All rows are made from the same 10 directions, up to rounding. Whole rows:
In the rows, zero is written as 128.
[[119 135  41 107 102  79  90 163 105 101 101 135  93 134 135 197]
 [ 84 152 149 117 106 113 158 120 113 134 138 129 149 142 139 170]
 [181  93 127 131 177 149 146 149 155  97 139 104 141 139 108  89]
 [146 104 130  99  89  88 146 157 106 131  78 204 128 108 111 144]
 [ 99 160 104 150 114 134  98  90 120 134 133 101 100 113 150 137]
 [ 97 170 184 121 136 126  81 110 165  80  56 163  89  86  85 145]
 [133 129 126 137 123 108 153 131  98 142 159 131 152 169 139 136]
 [118 139 123 120  93  59  56 130 184  92  83 137  69 128 121 129]
 [136 142 167 124 143 100 122 127 140 114 139 138 130 149 115 121]
 [130 135 138 131 121  86 176  99  95  95 116 136 135 159 117 168]
 [107 189 164 178 128 142  64 125 145 141 146 144 117 135 135  83]
 [124 146 155  99 118  71 157 137 126 104 143 144 144 142 127 155]]

The start of a row, then its end:
[126 138 160  98 179 126  90 118 151 129 156 102 116 133] : [115 133]
[109 165 159 150  70  62 129 119 121 134 133 169 129 155] : [145 122]
[ 91 137 138 131 113  94 136 112 146 101 122  98 127 180] : [129 167]
[127 124 104 117 110 115 134 128 155 104 123 104 115 102] : [140 127]
[129 118 104 119 149 138 129 107 136 106 126  85 112 119] : [127 145]
[161  99 141 116 111 125 179 141 120 140 127 162 153 103] : [128  97]
[131 138 156 157 163 153 174  54 107  96 122  96 130 131] : [111 136]
[105 139 122 137 129 128 178  85  66 113 109 127 137 149] : [120 196]
[131 158  72 159 100 121 113 175  54 140 116 193 134 142] : [136 156]
[168 119  98 144 157 139 144 126 135  79 122 103 120 118] : [117 112]
[ 87 159 156 108 129 115  91 106 152 145 156 102 114 125] : [142 141]
[138 113 101 100 141 149 167 176 110 149 176 116 172 124] : [147 136]
[119 134 148 101 169 179 116 119 127 125 101 136 119  70] : [102 145]
[157  89  79 114 121 113 102 128 106 168 137 126 106 130] : [141 123]
[128 168 166  80 153 118 133 141 165  73 123 137 124  54] : [110 135]
[125 109  88 120 106  81 142 114 100 127 129 112 119 171] : [140 173]
[148 143 123 147 128 138 176 168  97 113 143 159 171 132] : [128 120]
[143  92 102 186 136 188 106 180 126 150 104 144 147 187] : [114  93]
[139  85 157  99 132  84 122 100 139 122  87 137 104 159] : [ 96 150]
[145 107 110 113 116 118 164 123 118 115 113 131 128 104] : [128 136]
[121 101 100 115 142 132  88 109 179 101 101  70  85 124] : [121 137]
[144 101 124 100  88  62 135 142 166 123 136 126 121 133] : [143 110]
[135 120  75 163 116 116 131 123  88 127 127 119 124 177] : [138 147]
[169 177  77 174 138  98 139 114  75  69 140 135 113 127] : [132 133]
[113 102 114 125 107 116 158 127 102 145 121 127 144 171] : [133 164]
[118 157 136  91 145 103 144 168 138  87 147 128 148 127] : [122 166]
[ 74 166 126 140  61 121 162 130 104 113  78 173 137 100] : [136 173]
[153 119 147 151 143 160 129 189 155 115 119 159 157 140] : [108  80]
[157 101  93 183 119 174 130 122 100 162 122 135 130 134] : [137  81]
[168  81 140  70 173  96 196  53  83 124 145  95 125 124] : [112 172]
[147 117 112 120 145 127 107 132 119 133 126 132 114 126] : [121 129]
[179 120 153 107 117  92 166 154 131 114 131 181 145  92] : [120  89]
[149 127 138 150 151 120 109 135 103 118 107 162 124 172] : [ 98 134]
[ 97 169 124  80 132 104  53 138 188 128 168  88  92  78] : [154 128]
[144 103 135  98 141 107 138 121  92 162 145 142 135 148] : [123 149]
[106 139 120 184 103 127 150  74  96 126 117 111 125 173] : [138 142]
[105 163  77 126 156 138 117 120  94 137 199  64 132 147] : [163 170]
[108 163 126 135 122 143 116 135  88 184 181 140 147 125] : [159 127]
[ 80 137 119 128 106 109 145 160 152 116 155  88 158 193] : [150 164]
[109 155 137 137 119 120 126 112 122 124 131 128 125 128] : [134 139]
[131  92  98 103 104  78 164  94 105 149 158  91 127 160] : [155 157]
[151 122 130 158 186 175 163  79 109  95 129  85 132 136] : [108 127]
[127 143 150 152 110 110 102 107 155 107  96 142 101 122] : [118 104]
[127 137 139 111 148 125 125 149 116 143 159 134 145 143] : [128 139]
[154 121 103 159 165 175 105 106 126 119 119 103 106 112] : [119 101]
[140 108 116 148 132 134 142 153 157 120 157  92 151 174] : [139 100]
[120 124 160 119 160 142 122  90 165 102 114  90 111 119] : [109 129]
[141 107 152 120 145 143 136 110 131 117  88 143 119 111] : [ 98 128]
[161  83 121 153 145 156 101 121 119 166 116 135 117 153] : [116  90]
[156 119 173  85 152 114 143 167 130 131 136 174 153 115] : [104 120]
[156 116 131 134 131  94 122 136 140 126 151 123 129 165] : [130 102]
[151 128 168  93 175  99 107 109 145 109 136 123 109 126] : [101 131]
[121 136  47 140 119 150 126  92  99 120 125  83  97  85] : [155 154]
[ 97 140 119 167 126 163 128 126 159  99 117  87 132 150] : [132 126]
[142 128 139 120 148 165 115 119  84 195 156 155 135  94] : [134 107]
[176  76 111  97 100 119 172 100 110 166 128 144 121  56] : [145  91]
[163 156 160 136 146  82 129 124 144  65 120 149 117 128] : [103 110]
[ 77 160 118 108 116 125 110 116  92 195 195 104 138 137] : [173 165]
[154  82 110 158 148 184 137 164 140 134 117 120 150 157] : [116  92]
[124 117 123 121 140 142 146 126 139 127 147  93 140 134] : [135 130]
